Every row belongs to one group in each of 3 separate groupings. Each group adds its own fixed numbers to the row, and there is some noise. The rows also spread widely along 12 directions, which tell nothing about the answers.
Some rows, each with its group in each grouping after it:
[ -8.9  25.9  -6.3  21.3 -11.7  20.6  -5.4 -26.0  13.1 -21.8  -9.0   8.9
  13.7  22.0 -17.5 -10.0  13.7  23.9  27.5  -3.8   6.5 -15.2 -22.6 -27.2
  -2.3  19.7  33.2] | pir (0) keb
[ 34.1 -35.6  -9.4 -17.4 -21.3  19.5  -5.6  18.0 -26.9  34.3  20.7 -20.8
  18.5 -37.8 -33.3 -51.8  -9.6   0.5  -4.3   8.4 -30.3   4.7  28.5  33.4
  48.4  16.1 -35.2] | tuk (2) riton
[ 37.5 -31.4  -2.5 -16.5  22.8  29.0  -4.3  12.9 -26.1 -18.5   1.9 -25.4
  35.1  -4.2 -21.3  -5.3 -36.0 -17.0  12.9  -6.8 -25.8  12.8   2.8  16.3
   0.9  -7.8 -23.8] | pir (2) Vuso
[ 19.2 -24.6 -25.4 -12.5 -12.9  -7.7 -34.8   7.7 -12.7  -0.4  25.2 -17.8
  25.0   0.0  20.6   4.3 -36.0 -26.9  10.7 -45.8   1.5 -11.8 -24.7 -13.2
 -27.9 -33.8  21.9] | sem (3) keb
[  7.6 -15.4  25.3 -22.5  -1.1  -3.2   7.1   0.7   6.8   4.7   3.0  20.7
 -20.9  -9.9 -21.0  14.2  14.8  -5.4  13.6  10.1 -22.9  -3.8  21.0  24.3
  56.6  40.8   2.9] | Nadu (1) Vuso
[  7.9 -28.0  -4.8 -36.1 -39.7 -26.2 -36.5   4.6  32.5   8.8  27.6 -32.4
 -14.5 -12.8  20.8 -51.4  -3.7   6.9   6.5  22.6  11.7  -3.8  -0.6   8.7
  49.3  18.1 -37.3] | sem (3) riton
[-20.1  21.3 -18.6  -8.2  -8.9  -0.5  13.0   1.9  11.5  -7.5  -1.5 -25.0
  -7.6   4.9  -5.9 -12.2   6.8 -19.2  16.3  12.1  12.5  18.4  21.4  -0.2
 -53.9 -13.2  -2.5] | Lef (1) riton
[  2.1 -13.1 -17.3  33.4 -24.6  11.7  33.9 -19.0  21.5 -42.7  -8.7  25.5
 -11.0  48.8 -22.4  -1.0  19.4 -28.2  21.5   0.7 -20.0  20.1  31.9   6.5
  -7.9   2.0  36.2] | Lef (0) keb
[ 11.3 -32.1   6.2 -57.6  -1.3   6.6 -13.6  -5.3 -35.4  41.5  -4.4 -34.8
  20.6 -50.7 -18.1 -25.8  -9.0  -7.9 -32.2 -25.6  13.5   2.3  -5.9   1.1
  -8.1 -27.2 -35.8] | tuk (2) Vuso
[  3.0  -3.5  -9.7  14.0   7.9  -9.1  -8.4  30.0 -28.4   2.5  24.7  10.3
 -12.1  -9.3 -21.8  30.2 -22.0  -5.1  -4.8  17.4 -12.3  10.7  28.2  17.1
 -15.5   3.0 -19.5] | Nadu (2) Vuso
[ -7.6  -6.5 -17.1  36.7 -22.8  -6.9  -2.2   1.9 -21.2  15.7   6.2  23.4
 -10.2   4.3 -42.0  13.0  -5.4  21.2 -25.9  33.5   1.0  11.2  18.3  -7.6
  -7.5 -11.4 -30.7] | sem (2) Vuso
[ 13.9  -5.6   0.2  -2.2  21.0  28.7  17.9   5.4 -13.2   6.6  -1.8  15.3
  24.3  -3.3  -8.6   5.3  10.5 -22.8  -5.3 -17.3 -26.3  -2.0   6.4  18.4
 -16.4  22.7  -7.1] | Lef (2) riton
[-29.4  30.0 -25.3  -3.5 -13.1  -8.0 -10.0   8.1   1.7  26.0   9.3 -14.5
 -11.0  -6.1 -10.2 -20.7  16.0   0.7  16.7  28.4  16.8  -1.3  27.3 -16.3
 -48.9   1.9 -14.5] | sem (2) keb
[-12.0  -5.9 -24.1   9.4 -27.4   3.0  11.2 -22.6 -11.7 -15.3  -5.3  -1.1
  -9.5   2.0 -36.9 -22.0   7.0 -24.7 -20.4 -15.1  23.8  25.9  12.6  -7.1
 -54.2 -32.0   6.9] | sem (3) Vuso
[-24.0  15.8  -5.5   0.2 -29.5  -2.3  11.6   2.9   9.3  -0.6   9.6 -24.2
 -46.6 -18.7 -17.5   1.9 -21.2 -10.6   0.3  -0.5   7.5  33.3  38.7  26.4
  35.6 -31.6  24.1] | pir (1) Vuso
[-39.0   9.0   7.5   0.1 -31.9 -32.8  -2.1  -4.4   6.8  47.7  12.2  20.9
 -44.4 -27.1   3.6  14.5   8.7  23.6 -33.1  20.8  19.1  -4.2  12.3  -0.9
  37.4  -0.3 -15.9] | sem (0) Vuso
[ 16.1 -49.8  11.8 -47.0 -12.1 -29.8  -4.4  -1.3  18.4  -1.7   9.7   0.2
 -25.5  -4.2  13.4  -5.0  19.1 -40.1   3.0   0.8  -4.0   6.6  17.0  20.4
   8.4  22.3 -24.4] | Nadu (3) Vuso
[  2.6 -11.4   1.7 -27.7   5.9  -1.0   7.4  13.3  -2.5   1.8   0.6 -33.9
   2.6  -0.1  21.3  14.0 -33.6 -28.1  27.9   3.4 -12.9  10.0  15.4  13.1
   5.1 -29.4  -2.1] | sem (3) riton
[ 11.6 -11.6   9.5 -30.1  -9.9 -11.0 -35.0   0.3  -3.5 -26.3  13.4  -6.2
  -5.9 -10.3 -18.1   0.9  -4.6 -11.6  -2.8  -3.1  18.1   8.6   0.4  10.4
  -5.6  -2.4  -3.1] | Lef (2) riton
[  1.3  24.4  -5.3  14.9  -2.0  41.6   9.0 -12.0  -9.5  18.6  -0.2  18.3
  23.7  -1.0 -37.2 -30.7  31.4  15.8  27.0  -4.2 -27.8 -21.3  -6.4  -1.3
   8.0  42.8  23.3] | Lef (3) keb
[ -0.9  14.3 -30.4  36.4 -15.9  -4.5 -27.9  -3.3  30.2 -16.3  12.6  22.8
   5.6  44.2  -0.8 -10.1  13.2  19.7  28.4  25.1  -1.2 -22.1 -13.7 -32.2
 -23.3  42.8  -3.1] | sem (2) keb
[ 10.0 -17.4  -6.8 -18.6  12.9 -20.3 -26.2   9.1  18.3 -24.5  16.1 -13.4
   2.7   0.4  31.1  14.0 -28.8 -14.6 -14.7 -14.5  23.2   3.9 -20.5  -0.8
  -6.9  -1.3 -15.6] | sem (1) Vuso
[ -7.0  32.2   3.7  15.9  14.6  24.8  12.7 -15.0 -15.5   1.5  -0.9  50.7
   6.6  -6.0 -37.3  -6.2  39.6  -0.5   8.8 -32.3  -9.9 -20.2  -9.6   0.0
 -11.6  52.4  47.0] | sem (0) Vuso
[ 14.3 -10.2 -22.7 -25.5  -4.3   7.5 -12.1   8.7 -19.1  23.7  20.4 -11.2
  17.1 -33.0 -27.0 -52.1  29.8 -25.6 -11.5  -8.9   7.0   4.6  11.8  11.5
 -63.6  30.0 -37.1] | pir (2) riton
[  4.0 -26.3  13.6 -28.4 -14.0  19.4  18.7 -22.9   4.7  -9.7 -19.5 -16.6
   0.3 -11.4 -31.1 -18.6   2.6 -19.2 -19.9  -1.2  -1.0  30.1  23.1  22.5
  35.2 -20.2  -5.7] | Lef (1) keb
[  5.3  -9.0  14.3 -33.0   1.1  -0.7 -18.4 -16.6 -24.0   6.5 -17.1  -4.0
  22.8  -4.1 -39.8  -0.8  24.3   3.5  27.7   3.0   7.9 -13.7 -15.1 -28.6
 -45.1  10.6  -6.3] | Nadu (1) Vuso
[ 17.4 -32.7 -17.8  -0.3 -44.7 -13.3  -5.4   2.8  -8.3   6.6  22.1   2.5
  -8.6   2.0 -36.1 -28.5  14.0 -16.5   9.2  22.9 -10.1  16.1  29.5  16.6
 -12.2   1.6 -16.3] | Lef (3) riton
[  9.9 -16.9   5.3  12.2 -18.6  17.3  15.1  -9.8 -19.6  20.1  -4.4  15.2
   6.7  -1.8 -41.6  -8.1   1.1  11.5  20.5   8.5 -31.2  -4.6  15.4   8.2
  48.5   7.0   8.7] | sem (0) Vuso

New rows. What belongs after each?
[ 12.2 -45.3  19.8 -36.5  10.9  10.9  38.7  -6.3  -5.6   1.8 -26.4  -9.2
   2.1  -3.5 -31.1   0.2  -1.4 -30.2  -6.0  28.3 -20.9  33.1  43.0  29.6
  25.5  -6.2 -42.1] | sem (1) Vuso
[  1.9  -7.6 -21.9  33.3 -53.6  -6.1   2.6  -4.0  15.5  -3.1  24.3  16.3
 -25.8  26.3 -11.6  -6.4   6.3  -6.8  40.3 -15.8 -26.6  -4.0  16.9   7.5
  23.5  -0.9  55.7] | Lef (0) Vuso
[-19.9  19.5  -8.5  27.0  -7.3  -8.3  15.8  11.0 -29.4  36.3   4.5  17.2
  -7.6   1.9 -14.9  46.8 -17.8  19.8  19.8   8.7 -15.7  -9.5  11.6 -18.2
  -7.9 -24.2  22.5] | tuk (0) Vuso
[ -8.9  -2.3  11.7   4.6   4.2  19.2  20.6  -7.3 -45.4  43.4 -17.9   4.2
  21.5 -23.0 -42.9   9.3  -5.0  33.8 -19.1  26.0 -12.5  -0.1   4.5  -2.8
   9.6 -16.7 -34.4] | Lef (0) Vuso
[ -5.8 -15.8 -11.9  -5.2 -24.1 -13.2 -24.6  -2.5  -5.2  16.5   7.0 -19.5
   7.2 -18.6   5.2   6.2 -33.3   9.5 -37.4  -4.5  25.1   2.9 -13.8 -13.1
   7.4 -42.0 -18.2] | sem (1) keb
[ 10.6 -13.8  26.1  -7.8 -22.0  14.1 -12.0 -40.9 -13.4 -37.2 -25.0   7.9
   0.1   8.6 -62.9  -5.2  -2.2  23.8   8.3  10.9   8.7   8.3 -13.3 -10.9
  42.8 -12.2  16.3] | sem (3) Vuso
[-37.2  22.2  15.8 -22.5   3.6  22.4  38.9 -12.8   1.1  60.8 -33.8 -21.6
  -2.3 -14.6  -0.9   8.0   7.4  13.2  17.0  13.4 -10.3  -5.2  15.1 -11.2
  23.7 -18.5  -4.0] | sem (1) Vuso
[ -6.5   5.7 -15.3 -20.8   1.2  15.1 -11.5  22.2  -3.7  31.1  11.4 -61.9
  24.8 -19.0  19.5 -38.3 -38.5  14.1  40.6  27.9 -10.5  -6.7  15.0  -1.1
  20.1 -13.2 -29.8] | sem (0) keb
[ -4.4   7.0 -11.0  -1.6   4.3  15.4  16.8   7.2 -22.8   5.9   1.1 -32.0
  11.4   1.3  -2.3  12.1 -29.9 -15.2  42.9 -16.7 -16.7   6.6  11.6  -2.1
 -25.6 -38.3  23.9] | pir (0) Vuso
[  8.0 -12.4   9.7  -3.3  10.0  13.4  17.6   4.2   1.7   1.3  -1.8   3.1
  -1.4   5.1  11.9  38.6 -24.7 -16.7  12.3  -9.2 -27.6   3.7   8.7  16.8
  42.7 -10.0  17.2] | pir (3) keb
[  6.8 -35.9  16.6 -25.7  -2.7 -33.3  -3.1   4.4  10.8  10.1   9.8  18.2
 -22.2   8.9  34.1  57.7 -15.6 -32.5   4.0 -13.9 -12.4  -4.5   0.4   7.7
  24.9 -11.4  11.0] | sem (3) Vuso
[-12.8  18.0  13.5 -21.5   7.4   1.9 -12.8 -11.0 -36.3  11.6 -18.4  -7.9
  13.4 -12.8 -42.8  26.5 -11.4  14.5  15.7   5.2  17.8  -2.3  -8.9 -24.1
 -22.1 -29.0  11.0] | sem (1) Vuso
[ -7.7   3.7  17.8  -8.9 -37.8 -28.6 -31.0 -14.5   1.0 -14.3  11.2  25.9
 -42.5  -6.7 -47.2   5.0  10.1  19.6   7.7  25.3  18.0   3.6   8.9   0.6
  44.7  11.0  20.1] | sem (3) Vuso
[-18.3  23.3 -29.5  20.9  -8.7  -7.9 -16.4 -11.4  -7.3  -6.6   6.2  20.3
  -3.0 -12.8 -24.4 -11.5  16.4   7.2 -63.2 -10.6  48.6   6.7 -11.1 -25.8
 -66.6   4.8 -16.1] | tuk (2) keb
[-19.1  23.6  -0.6 -14.7 -16.2 -30.6 -33.1  19.8   1.8  26.8  29.7   1.2
 -31.0 -16.6  -5.6   6.3   0.4  17.7  27.6  28.4   2.3 -13.1  19.6  -0.8
  18.7  19.8  -1.1] | sem (2) Vuso
[ 15.7 -19.4   7.1 -10.4 -16.0 -20.4 -50.5 -22.2  25.4 -59.5   4.4  13.3
  -4.1  25.0  -7.5  -8.8  -6.2  19.0   4.4  11.3  25.9  -6.0 -37.3 -20.0
  21.9  26.7  -7.0] | sem (3) Vuso
[  9.1 -27.6   8.6 -45.0 -11.0   6.2   0.7  -8.6   7.3  -4.0  -2.9 -27.2
  -0.3  -8.6   6.8  -9.3 -10.9 -32.9   6.0 -16.8  -4.5  14.2   9.1  17.8
  21.7 -27.5   9.7] | Lef (3) keb
[ 21.2 -33.2  25.5 -58.2  27.2 -14.1 -18.1  -4.9 -46.4   4.6  -6.9   6.0
  24.3 -18.5 -29.2  38.8  -4.7 -28.5   2.7 -13.7   9.9   1.2 -16.1  -5.8
 -45.7 -12.8 -15.6] | pir (3) Vuso
[  8.0 -11.0  14.9 -31.2  -4.3  27.1  13.7 -14.9  -3.6 -24.4 -12.9 -20.6
  -6.3 -10.9 -34.7 -30.6  -3.3 -22.6  20.5 -10.6 -11.2  20.9  22.0  24.5
  36.5  -7.4  20.3] | sem (3) Vuso
[-19.2   6.6 -22.9  32.2  -0.8 -18.0  17.5  17.7  21.7  -0.8  14.9  28.4
 -32.0  28.6  17.4  35.7   1.4 -21.3   0.6  14.7 -10.9   6.7  30.5   6.8
 -24.2  11.5  -4.6] | sem (2) Vuso
[  3.6   3.7  -2.3  31.4 -15.3  24.6  -1.7 -24.7   4.9  -8.2 -14.1  20.9
  15.4  14.8 -28.9  -6.6   1.9  36.2  -3.3  -3.5  -4.5 -12.8 -29.2 -19.9
  34.7  15.4   9.2] | sem (1) Vuso
[-20.3  -1.2   7.2  -5.2  11.5   1.6  44.4   3.0  19.7  -1.1 -18.2  -5.3
 -27.5   5.9  -9.7  15.4   1.2 -11.8 -10.6  46.4  -7.4  36.9  49.0  26.6
  16.2  -0.3 -36.7] | Lef (1) Vuso
[ 16.0  -8.7  -9.1  10.8   8.6   8.4 -16.6  -2.7  12.8 -42.1  21.8  15.5
   9.5  -6.6  -1.1 -32.6  -2.4   2.2 -35.4 -18.6  11.4   2.0 -20.2  20.1
  10.6  45.8 -14.9] | Lef (0) Vuso
[ -7.6  -1.1 -13.8  -6.2 -27.3 -20.0 -19.7  10.9  -9.0  15.5  26.6  -5.8
 -16.0  -6.4  12.7  26.3 -35.6 -22.6  15.1 -24.1   0.4  -3.2   6.9   1.6
   4.9 -41.6  41.5] | sem (3) keb
[-24.8  17.5 -43.3  45.4 -29.6   4.7  14.1  -2.5  38.1  10.8   5.6  -4.4
 -21.5  39.6  28.7  -7.6  -0.5   2.0  21.4   2.4 -11.8  -5.5   7.8 -20.6
 -20.1  -8.3  12.3] | sem (2) Vuso
[ 11.6 -17.4  -6.2 -34.9 -26.5 -27.5 -58.0  -8.9  20.4 -60.5  27.1 -16.4
 -18.3 -10.9 -13.5 -39.0  -2.9 -14.2 -14.0  -6.7  46.8  17.7  -6.6   8.2
  -1.8   8.0   1.1] | Lef (3) keb
[  8.4   0.2  -9.8  15.8   6.9  13.3 -14.0  -8.3  17.4 -33.5  -4.5  13.0
  17.2  30.5 -11.5  -7.8   0.5  10.2   8.6  20.8  -2.5  -3.5  -7.9 -13.4
  -0.9  31.7 -15.2] | sem (2) keb
[ -2.2 -21.3   5.7 -16.0 -13.1  20.1  35.7 -19.2  18.2   9.1 -12.0  -0.3
 -18.7 -27.7   0.1 -22.1  10.1 -19.8 -54.5 -38.4   1.3  19.7  11.8  29.6
  53.9  -0.7   0.4] | tuk (1) Vuso
[ -9.6  14.6  24.9 -17.8  29.1   9.7   7.0  -8.8  -6.0   1.0 -19.8   6.2
   5.3 -16.2 -20.8  21.2   2.0  20.7 -19.0  15.7  13.9   4.7  -9.4  -0.1
  13.6  17.7 -26.7] | pir (1) Vuso
[-21.5  11.5   6.2 -41.1  28.7  -6.1  22.1   4.8  20.2  -1.9  -1.1  -8.4
 -23.8 -21.5  21.1 -10.7  21.8 -36.7 -19.1  -3.5  19.5  20.8  19.6  26.5
 -25.7  28.3 -28.0] | pir (3) Vuso
[  4.4  -3.6  14.7 -14.2  20.9 -11.6  -9.7 -11.2  21.4   1.9  -6.6  42.1
  10.3  12.2  10.4  20.0  44.2   3.6   1.8  -4.6   0.7 -33.0 -33.6 -21.2
 -19.2  73.0 -13.4] | Nadu (1) Vuso
[-10.2   8.8  11.0 -24.0  24.4 -13.4 -29.6 -10.3  -4.2 -15.0  -5.8  -3.4
   8.3 -13.0  12.5  22.4 -20.8  13.7 -32.2  -3.9  40.0  -4.9 -41.1 -21.6
 -16.5  -3.0 -25.5] | sem (3) Vuso
[ 11.8 -10.6  15.7 -35.9  14.1 -23.3 -38.6  34.1 -42.8  24.1  20.3 -10.3
  14.4 -30.3 -27.5  40.8 -39.9   8.6  26.2  35.2  -5.0  -2.8  16.8   7.6
  22.9  -7.9 -15.3] | sem (1) keb
[ 16.5 -15.4  -4.8  24.9 -29.3  -5.8 -10.6  -2.4 -11.0 -28.9   0.5  14.5
   2.4  35.9 -48.2  36.8 -27.1   4.6  45.2  25.3 -19.9   6.8  15.9  -9.7
  23.4 -18.1  33.4] | sem (1) keb
[ -7.1   9.7  10.5 -10.7   4.1   7.7   4.9  -7.7  28.8 -28.9  -4.8 -18.2
  -6.4  25.1  26.1  12.7 -16.3  -1.9  45.5 -11.3  -8.5  -5.2  -6.2  -2.2
  24.8  -8.2  34.3] | Lef (0) Vuso
[ -3.7  25.1 -24.4   5.7  38.5   4.2 -16.0  27.1 -15.2 -20.7  13.2 -13.1
  29.4  12.8   3.1  13.0 -30.0  -1.6  24.4  24.2   5.4  -3.3  -2.8 -10.8
 -59.6   8.3 -19.5] | sem (3) keb
[-14.4  -8.8 -20.6   9.5 -48.3 -20.9 -10.7  -1.0  -6.8   7.6  13.8 -17.0
 -19.4 -10.1 -14.5 -17.1 -12.1   3.0 -16.7  16.9  22.4  15.8  17.5  -5.3
 -12.1 -35.4 -12.3] | sem (0) riton
[ 10.7 -21.4 -18.5  24.5 -14.9 -17.6 -15.7   4.0   6.1  21.1  35.7  31.5
  -2.8 -10.2  29.9   0.2   7.5   0.1 -35.0 -32.1  -1.7 -25.0 -27.8  -2.3
   0.0  36.5  -9.9] | Nadu (0) Vuso
[-27.7  24.6  10.4  -4.9  11.7 -16.0   6.4  -0.3  -0.1 -19.8  -9.9  -3.9
 -11.5  14.0  13.9  56.4 -25.5  -2.5  20.3  11.0  17.2   6.8   4.7 -16.0
 -16.9 -33.8  22.5] | sem (0) riton
[-11.8  -9.3   4.9 -27.0   1.5  -5.1   6.3  -6.6 -23.0   7.9 -16.7 -14.9
   5.6 -24.4 -26.9   7.6  -5.6 -10.1 -36.2  17.1  28.2  23.8  12.6  -1.6
 -29.3 -30.8 -36.1] | sem (1) riton
[  9.1 -46.2  -7.7 -15.3 -12.5  -1.6  27.0  20.5  -7.7  47.3  12.7  -7.1
   1.9 -14.3   0.9 -13.8  -8.7 -24.0   0.8  33.6 -36.5  14.6  54.5  31.9
  34.9   0.9 -46.7] | sem (0) keb
